There are 10 hidden switches. A switch that is on adds its own fixed numbers to the row, and there is some noise. The rows also spread widely along 14 directions, which tell nothing about the answers.
In the rows, 128 means zero.
Some rows, each with its switches (1 for on, 0 for off) after it:
[155  96 104 101 177 181 101 171  94 146 132 131 159  89 147 104 100 135
  86 132 164 149 127 115 124 120 159 141  94  97  94 138 142 178 130 156
  82]	1 1 1 1 0 1 0 0 0 1
[116  99  98 117 192 126 111 147 115 145 134 191 165  96 114 146 131 158
 103 151 151 118 122 116  98 113 125 168 151 133 131 164 120 140 192 106
 124]	1 0 0 0 0 1 1 0 0 1
[144  90 140 172 159 230 114 178 177 167 227 107  79  89 152 128  53 176
 122 110 223 151  64  78 208 149 168 120 135 131 146 174 120 222 135 202
 118]	1 0 0 0 0 1 0 0 0 1
[141 109 118  89 162 106 161 180 123 124 123 131 161  76 121 138 117 167
 108 160 130 149 127 127  97 132 126  95 142 100  98 137 153 111 119  94
 139]	1 0 1 0 1 0 1 0 0 0
[ 80 141  88 162 125  76 137  98  81 170 143 214 212 137 181 167 163 182
  97 164 130 135 162 150  81 116 143 130 180 171 158 129 172 140 142 107
 176]	0 1 0 0 0 0 1 1 1 1
[128 132 113 152 126 125 109  97 148 125 127 171 135 185 150 142 146 177
 161 150 149 132 175 133 131 134 161 155 150 140 167 138 117 165 199 160
 144]	0 0 0 0 0 1 0 1 0 0
[ 97 133 109 129 182 135 128  93 124 144 199 213 168 126 153 202 160 196
  89 155 196 169 126 137 134 128 153 153 172 149 147 196 163 142 175 116
 158]	1 1 0 0 1 1 1 1 0 0
[137 154 131 173 119  99 108 158 115 128 134  92 141 100 194 128 103 110
  97 120 117 105  78 109 132 169 128  98 127 146 129 123 132 189 112 143
 169]	0 1 1 1 0 0 0 1 0 1
[160 125 159 110 143 132  78  80 122 121 111 112 147 165 137 152 125 134
 129 101 142 116 115 177 105 142 146 130 114 154 143 112 162 159 188 146
 159]	0 1 1 0 0 0 1 0 1 1
[138 148 135  76 154 139 100 110  65 105 123 106 154 105 139 128 149 124
 108 124 137 138 141 156  98 104 150 125 122 106  87 116 130 128 137 166
  94]	0 0 1 1 1 1 0 1 0 0
[129 171  92 164 123 100 128 165 104 114 124 123 152 174 118 124 134 130
 134 151 122 132 113 115 162 151 144  85 119 118 136 124 142 141 155  80
 183]	1 1 0 0 0 1 1 1 0 0
[133 124  84 117 152 139  80 117  97 121 114 127 153 128 141 106 140 132
  94 120 160 110 131 124 121 145 137 155  87 125 113 114 133 113 129 170
 118]	1 0 0 0 0 0 0 0 0 0
[116 170 123 111 162 112 106 153 139 107 181 136 115  99 117 169 124 157
 114 141 146 111  97  95 148 152 100 113 178 148 112 156  85 132 187 148
 155]	0 1 1 0 0 0 0 0 1 1
[152 124 117  97 164  80 133 142 128  96 141 156 160  70 100 182 128 122
  86 121 129 123  90 133  92 191  63 156 121  93 118 145 136 120 198 115
 130]	1 1 1 1 1 0 0 0 0 1
[135 155 126 102 181 106 147 130 147  92 160 173 134 157 116 181 159 213
 155 188 149 160 151 137 120 131 141 122 171 124 133 180 104 125 216 114
 178]	1 0 0 1 0 1 1 1 1 1
[141 139 100 136  93 136 115 161 112  81 164 104 154 123 131 118 125 179
 129 140 144 148 141 137 133 160 128 100 131  85 135 100 148 148 134 157
 144]	0 1 0 1 0 1 1 1 0 1
[142 106 104 100 152 130  91 113 157 131 141 168 156 100 207 164 119 183
  74 135 170 128 151 112 122 161 133 155 147 133 111 153 154 166 130 175
 137]	0 0 1 0 0 0 0 1 0 1
[162 107 130  84 150 145  70 134 104 118  92 102 151 107 136 120 113 107
  95 102 130  99 111 146  92 129 116 150 104 119 102 100 139 146 135 136
 107]	0 0 0 0 0 0 0 1 1 1
[135 109 107 114 155  78 136 130 128 128 128 181 180 129 110 187 122 173
 131 151 133 129 116 142 101 155 113 116 149 124 144 135 178 130 185  81
 194]	1 1 1 1 0 1 0 0 0 0
[143 117 106 109 200 135 123 156 144 159 134 168 133 123 137 140 109 169
 108 153 165 133 125 111 130 136 142 133 121 139 117 165 108 151 192 136
 139]	0 0 1 0 1 0 0 1 1 1
[129 143 179 116 145 147 117 125  86 108 151  79 145 109 141 147 128 127
 122 120 133 148  79 175 104 101 157  99 143 129 128 133 161 154 119 105
 144]	0 1 0 1 1 1 1 1 0 0
[110 132  88 195 128 113 127 123 136 135 186 166 145 119 142 152 127 155
 102 126 165 119  95 111 143 184 109 145 131 141 168 151 132 152 175 148
 163]	0 0 0 1 0 0 1 0 0 1
[136 136 123  78 119 119  99  87 109 134 129 157 184 157 117 184 112 186
 149 140 158 132 163 144 135 136 150  95 173 115 104 109 184 152 192 158
 159]	1 1 1 1 0 1 1 1 0 0
[115 169 105 122 173 161  52 137  54 125 144 104 165 159 110 144 125  99
  99 117 147 110  44 135 159 106 141  99 121 160 124 143 170 155 151  49
 181]	1 1 0 1 0 1 0 1 0 1
[155 171 139  90 109  99 100 116 107 110 142  98 152 123 103 176  98 110
 128 105 123 107 102 129 145 171  94  89 148  88  84  90 150 135 167 159
 148]	0 1 0 1 0 1 0 0 1 1
[119 193  94 150 145 104 111 102  56 114 126 121 160 207 121 108 180 167
 151 158 139 143 152 167 113 118 182  84 100 149 143 100 127 110 183 146
 190]	0 1 1 1 0 1 1 1 0 1
[114 132 122 151 150 113 116 137 125 120 173 141 134  76 141 166 124 115
  85 115 145 114  67 110 127 168  95 143 135 137 133 153 122 136 143 130
 141]	0 1 0 1 0 0 0 0 0 0
[168 128 123  87 172  92 141 144  82 165  79 142 177 114  83 138  97  98
 123 132 119 121 117 135 101 139 128 116  99  76  76 109 139 129 201 127
 111]	1 1 0 1 1 1 1 1 0 1
[141 131 133 117 111 120 145 178  92  95 137  95 152  86  86 138 119  98
 119 122 103 140  92 136 121 137  95 102 138  78 118 108 161 130 114  71
 121]	1 1 0 0 0 1 0 0 0 0
[125  92  67  87 129 184  71 151  88 111 147 152 200 101 150 123 119 182
  87 146 169 145 166 132 120 114 144 156 141  92 116 123 181 165 118 142
  90]	1 1 0 1 1 1 0 0 0 0
[164  82 104  67  97 154  85 165 124  98 125 119 178  78 127 125  88 180
 117 126 147 129 174 126 110 147 114 128 150  66 100  78 174 167 134 188
  88]	1 1 1 0 0 1 0 0 0 1

New rows. What belongs after each?
[132 134  69 100 127 150 123 143  72 138 173 144 180 114  78 134 120 157
 102 127 178 158 144 125 149 153 124  96 108  69  85  97 170 111 156 166
 110]	0 1 1 1 0 1 1 0 0 1
[165 152 129 130 193 174  92 153 105 117 121  78 102 157 147  89 126  99
 109 121 157 143  92 122 162 130 183 122  52 116 110 158  99 171 154 138
 118]	0 0 1 1 1 1 0 1 0 0
[186 111 121 115 148 110 111 166 183 156 101 137 135 120 190 149  59 137
 103 135 137 110 121  82 155 198 129 122 115 100  87 138 131 196 151 163
 146]	0 1 0 1 0 0 0 1 1 1
[159 144 154  87 171 128 148 175 110 106 124 100 131  75 108 132 125  83
 103 127 111 150 105 121 118 124 118 122 124  74  79 155 112 142 155  96
  83]	0 0 1 0 1 1 1 0 0 1
[151 193 159 125 164 108 109  87 132  89 141 103 112 193 145 165 161 142
 138 128 142 151 108 163 139 152 160 105 116 145 144 151 124 140 197 133
 197]	0 1 1 0 1 1 0 1 0 1
[134 134 114 187 147  70 160 120 124 196 137 175 151  86 178 160 107  82
  71 108 142 113  89  84 140 198 120 135 102 128 114 143 130 157 145 179
 135]	1 1 1 0 0 0 0 0 0 0
[110 166  93 116 183 144 129 147  89 146 166 158 140 107 111 127 142 135
 109 158 157 141 127  96 146 117 141 132 135 125  96 173  80 135 186 156
  93]	1 0 1 1 1 0 0 0 0 1
[145 166 142 120 145 119  90  65 154  97 172 141 125 155 171 194 140 163
 124 124 170 135 126 128 155 175 140 141 151 135 130 167 131 168 195 195
 172]	1 0 1 1 0 1 0 0 0 1
[148 157 122 145 194  57 162 174 161 161  89 169 134 163 139 150 103 135
 155 194 100 121 118  81 152 150 157 104 138 120 110 181  89 160 221  84
 182]	1 1 0 1 1 1 1 0 0 0
[161 128 104 120 182 164 149 173 101 133 133 126 144 149  93 105 134 113
 112 141 148 181 108 133 142 130 157 117  58  95 110 161 141 141 164  78
 111]	1 1 1 1 0 0 1 0 0 1
[126 112 105 119 129 162 133 132  81 167 135 119 141 108 105  85 120 156
 142 128 163 137 155 130 114 108 163 112 108 110 104  84 120 109 118 216
  78]	1 0 0 0 0 0 0 0 0 0
[129 137 146 169 190 141 108 155 123 138 165 102 102  88 169 127 101 149
 118 133 166 113  60 105 136 136 163 116 128 163 144 165  82 186 162 182
 154]	1 0 1 1 1 1 0 1 0 0
[117 175 122 149 171 103  96 162 119  55 139  89 106 126 163 108 165 156
 127 164 114 112 105 121 111 130 142 131 136 147 148 151  63 129 149 135
 169]	0 0 0 1 1 1 0 0 0 0
[149 173 147 119 148 133 141 105 114 131 154  95 121 151 143 143 132 144
 134 130 156 159 107 147 145 147 165  87 112 120 105 140 136 132 135 163
 156]	1 0 0 1 1 0 0 1 0 1
[135 166  60  89 117 126  60 114 126  74 122 148 177 181 161 148 157 150
  82 148 146 132 170 108 169 167 135 140 130 106  97 142 174 127 137 110
 156]	1 1 0 0 0 0 1 0 0 0
[134 147  79 121 112  67 112 166 131 113 106 154 176 127 115 161 104 124
 115 149  98  94 117 101 138 184  78 115 149 101 116 119 152 140 179  73
 163]	0 1 0 1 1 0 0 1 0 0
[ 88 153  67  93 163 122  69  50  78 180 145 226 234 173 177 205 149 176
  70 150 183 133 149 138 137 117 162 135 169 171 100 157 219 138 153 105
 184]	1 1 0 1 0 0 1 1 0 1
[112 117 130 119 177 143 121 142  78 136 137 108 150 104 113 116 143 152
 115 133 142 134  90 167  81  84 149 108 123 157 132 120 145  98 109  92
 154]	0 0 0 0 0 0 1 0 0 1
[154 134 132 131 143 149 121 128 129 136 131  93 136 167 140 133 112 139
 123 117 155 148  89 150 151 144 158  89  99 133 130 129 181 144 120  92
 181]	0 0 0 0 0 0 1 1 0 1
[155 103 144 107 148 155 126 182 145 110 159 104 119  47 112 136  84 139
 115 120 158 127 104  96 140 155 114 130 143  79 106 144 112 169 165 174
  83]	1 0 1 0 1 1 1 0 0 0
[142 151 146  50 120 125  87 109 150 107 133 137 147 131 111 194 106 144
 135 127 138 116 139 116 156 146 112 107 197 117  77 138 152 147 193 127
 137]	0 1 1 0 0 0 1 1 0 0
[189  69 139 104 177 136 101 140 167 154  69 107 132 158 154 108  77 185
 155 138 145 118 134 152  96 133 180 122  89 123 139 105 150 166 161 157
 165]	0 0 0 0 1 1 0 0 0 1
[144 164  87 143  69  92 109 192 135 140 125  99 164 136 142 135  49 138
 139 142 117  97 119  59 208 195 125  30 161  85  86  87 168 184 135 136
 186]	0 1 1 1 0 1 1 0 0 0
[132 148 145 122 118  98 153 145 115 139 158 111 150  88 108 170  91 152
 140 127 132 130  93 128 129 147 113  71 176 107 118 106 159 136 139 137
 162]	1 0 0 0 1 1 0 1 0 1
[129 133  96 150 131 110 126 122  74 118 144 118 179 117 149 138 147 110
  70 111 141 141  81 159 110 164 121 117  78 118 134 111 198 112  79  96
 165]	1 1 0 1 0 0 0 0 0 0
[138 128 126  97 189 173 117 133 103 116 154 128 132 133 111 121 153 163
 122 143 171 171 140 153 117  98 169 139 112 117 124 158 119 130 176 135
 106]	0 0 1 0 1 1 1 0 0 1
[152 130  96 116 124 141 137 186 101 143 106 130 154 136  92 102 104 107
 134 142 123 140 142 105 154 138 136 102 105  78  90 123 132 158 168 103
  90]	0 1 1 1 0 0 1 1 0 0
[147 145 104 105 170  86  76 167 122 108  80  92 144 112 178  97 115 158
  98 156 117  85 123 114  94 149 140 113 115 137  95 103 103 116 128 167
 168]	0 1 0 0 1 0 1 0 0 1
[134 174 111  96 162 127 108 181  80  87 136 105 139 106 101 130 144  81
  90 132 113 128  86 112 137 134  99 112 114 108  84 149 105 125 148  66
 116]	0 1 1 1 0 0 0 1 1 0
[110 120 129 147 149 130 126 161  99 112 155 129 141  75 127 127 136 141
 124 144 121 120  94 132  89 107 116 144 158 145 152 145 102 151 142 117
 122]	1 0 0 1 0 0 0 0 0 1
[129 162 103 133 142  80 113 134 117  73 170 130 159 121 137 174 147 170
  96 143 139 127 102 141 116 180  99 111 139 119 138 125 145 113 155 118
 203]	0 1 0 1 0 1 1 0 1 1
[168 103  99 117 199 129 131 218 137 123  94 122 130 118 134  93 106 143
 111 164 129 131 121  97 123 132 150 119  84 104 110 148 106 150 139  90
 139]	1 0 1 0 0 1 0 0 1 0
[171 125  78  92 121 156  81 183 111 154  79 107 151 141  76  90  56  87
 136 118 134  94 133  71 190 151 127 111  95  53  69  91 135 165 184 149
  78]	1 0 0 0 1 1 0 0 0 0
[ 99 128  75 130 146  86  94  91 102 164 127 200 208 140 162 176 128 183
  94 150 155 103 136 136 109 149 134 132 157 159 136 125 182 132 171 123
 185]	0 1 0 1 1 0 1 1 0 0
[169 148  98  30 185 180  22 112 119  74 121 105 136 147 114 142 128 118
  85 111 174 114 110 114 164 152 124 152  94 103  62 155 137 132 176 143
 115]	1 0 1 1 0 0 0 0 0 1
[129 147 114  82 136 111  85 115 126  75 138 147 164 137 121 175 139 181
 133 151 140 121 150 138 120 140 118 127 178 115 123 138 143 142 206 123
 158]	0 0 1 1 1 1 1 1 0 0
[124 164  88 119  98 129  69  94 104  98 169 127 177 119 206 143 136 192
  87 134 175 129 175 123 143 169 150 120 154 110 107 111 163 162 124 234
 145]	0 0 1 1 1 1 1 0 0 1
[165 142 139  73 109 152  37 167 156  74  87  79 137 159 145 132  84 121
 146 134 106  99 137  97 175 132 142 107 172 107  96 130 145 212 172  96
 141]	0 1 1 0 0 1 1 0 0 0
[152 120 143 134 197  73 163 141  84 119 107 122 148  80  83 141 140  87
 105 114 117 118  60 159  64 147 105 125  74 110 128 129 124  92 168  92
 148]	1 0 1 1 0 1 1 0 0 0
[137 113  83 142 159 108 138 164 161 104 163 162 137 109 128 148 133 187
 101 150 168 142 121 111 129 190 115 134 112 119 145 151 133 122 169 136
 163]	1 1 1 0 0 0 1 0 0 0
[130 170 135 107  94 140 103 141 100  73 192  70 131  86  84 159 109 120
 127  98 143 124  83 124 167 165  88  83 159  83 109 109 142 136 151 153
 126]	0 0 1 1 1 1 0 0 0 0
[142 129 120 132 154 137 161 208 118  88 129 119 133 122 111 101 144 142
 142 177 107 170 134 133 117 110 141 121 126  84 135 163 106 151 154  57
 111]	0 0 0 1 1 1 1 1 0 0
[124 137 124 177 108  97 157 179  71 152 126 121 151  87 105 102 109 104
 148 133  94 107 114 122  97 122 111 109 140 105 138  92  88 163 164 143
 100]	0 0 0 1 0 1 0 1 1 1
[164 125 128 112 148 139  86 230 174  84 143  96 112  60 149 128  62 128
 104 141 122  98  92  49 167 173  99 124 163  89  90 164  86 215 172 140
 114]	0 1 1 1 0 1 1 0 0 1
[119 107 111 112 134 158 123 149 100 153 166 145 161  72 109 144 103 144
 109 121 158 131 106 125 124 123 109 127 153 112 112 128 147 148 137 134
  99]	0 0 0 1 0 0 0 1 0 1
[105 123 123  99 129 132 119 115 101 181 120 171 178 124 132 142 115 165
 151 159 130 121 173 124 111  75 159 120 203 142 101 127 140 159 163 147
 108]	1 0 0 0 0 0 1 0 0 1
[ 77 157 113 173 154 127 106 109  78 115 198 156 152 114 151 154 170 160
 107 142 154 133  97 146 109 113 139 147 161 168 177 157 118 140 159 137
 154]	0 1 0 1 1 1 0 0 0 0
[118 136 135  86 157 126 100 103 104 127 149 153 147  95 103 162 125 163
 136 134 157 109 142 131 106 117 128 143 175 116 100 131  96 125 208 194
 101]	0 0 0 1 1 1 1 1 0 0
[181 157 133  90 129  79  96 109 137  70  98 119 153 144 134 160 134 150
 126 128 124 110 159 141 109 184 112 134 128  89 114 110 127 148 215 174
 147]	1 0 1 0 1 1 1 1 1 1
[124 149  96 140 106  72 149 110  70 164 114 159 198 170 126 129 135 179
 162 163 116 137 187 168  88 126 156  87 137 113 136  62 155 123 170 167
 163]	0 1 0 1 1 1 0 0 1 1
[126 173  97 133 139 102 110 127  72 114  96 146 175 172 113 129 165  88
 125 143  94 126 133 137 127 110 133 129 128 125 135 136 141 148 182  51
 145]	1 0 1 0 0 1 0 0 0 1
[125 141  99  81  99 107  68  92  84 132 125 150 211 123 156 173 110 153
 102 122 135 108 162 135 122 140 123 108 178 111  90  84 196 156 140 164
 144]	0 1 1 1 0 1 0 0 0 1
[127 157 122 164 128  93 126  90 109 173 125 147 140 138 110 165 113  59
 109  87 134  96  72 114 154 174 104 126 109 131 122 124 141 133 177 127
 145]	0 0 0 0 0 0 0 1 0 0
[ 92 177 125 153 146 111 144 117  90 136 198 163 147 126  75 175 145 141
 142 138 146 138  95 134 140 130 115 114 173 130 146 149 111 130 223 125
 146]	0 1 0 1 1 1 1 0 0 1
[143 141 127 109 150 100 125 128 111 176  85 129 158 158 148 130  90 176
 170 165 130 115 155 122 125 112 190  71 145 132 103 108 134 162 172 171
 166]	1 0 1 1 1 1 0 1 0 0
[109 124  91 108 116 150 122 142  70 133 145 151 182 120  97 121 141 145
 122 142 140 153 160 140 121  99 139 120 149  93 113 107 163 121 130 110
  96]	0 1 0 0 0 1 1 0 0 0
[140 111 112 117 166 174 103 144 117 111 147 114 129 144 153  99 141 202
 127 154 169 161 138 158 101 113 175 129 101 138 141 128 127 136 126 159
 138]	0 1 0 1 0 0 0 1 0 1
[157  89 187 126 165 122 184 191 126 161 148 106 150  56 138 155  70 156
 130 144 125 156  73 149  87 118 146  83 158 107 125 138 161 180 121 102
 143]	1 1 0 1 1 1 1 0 1 1
[118 125  44 130 155 107 126 165 146 101 134 202 168 171 143 136 162 223
 125 202 142 155 184 118 122 136 136 140 149 122 159 157 140 128 165  69
 184]	0 0 0 0 0 1 0 1 0 1
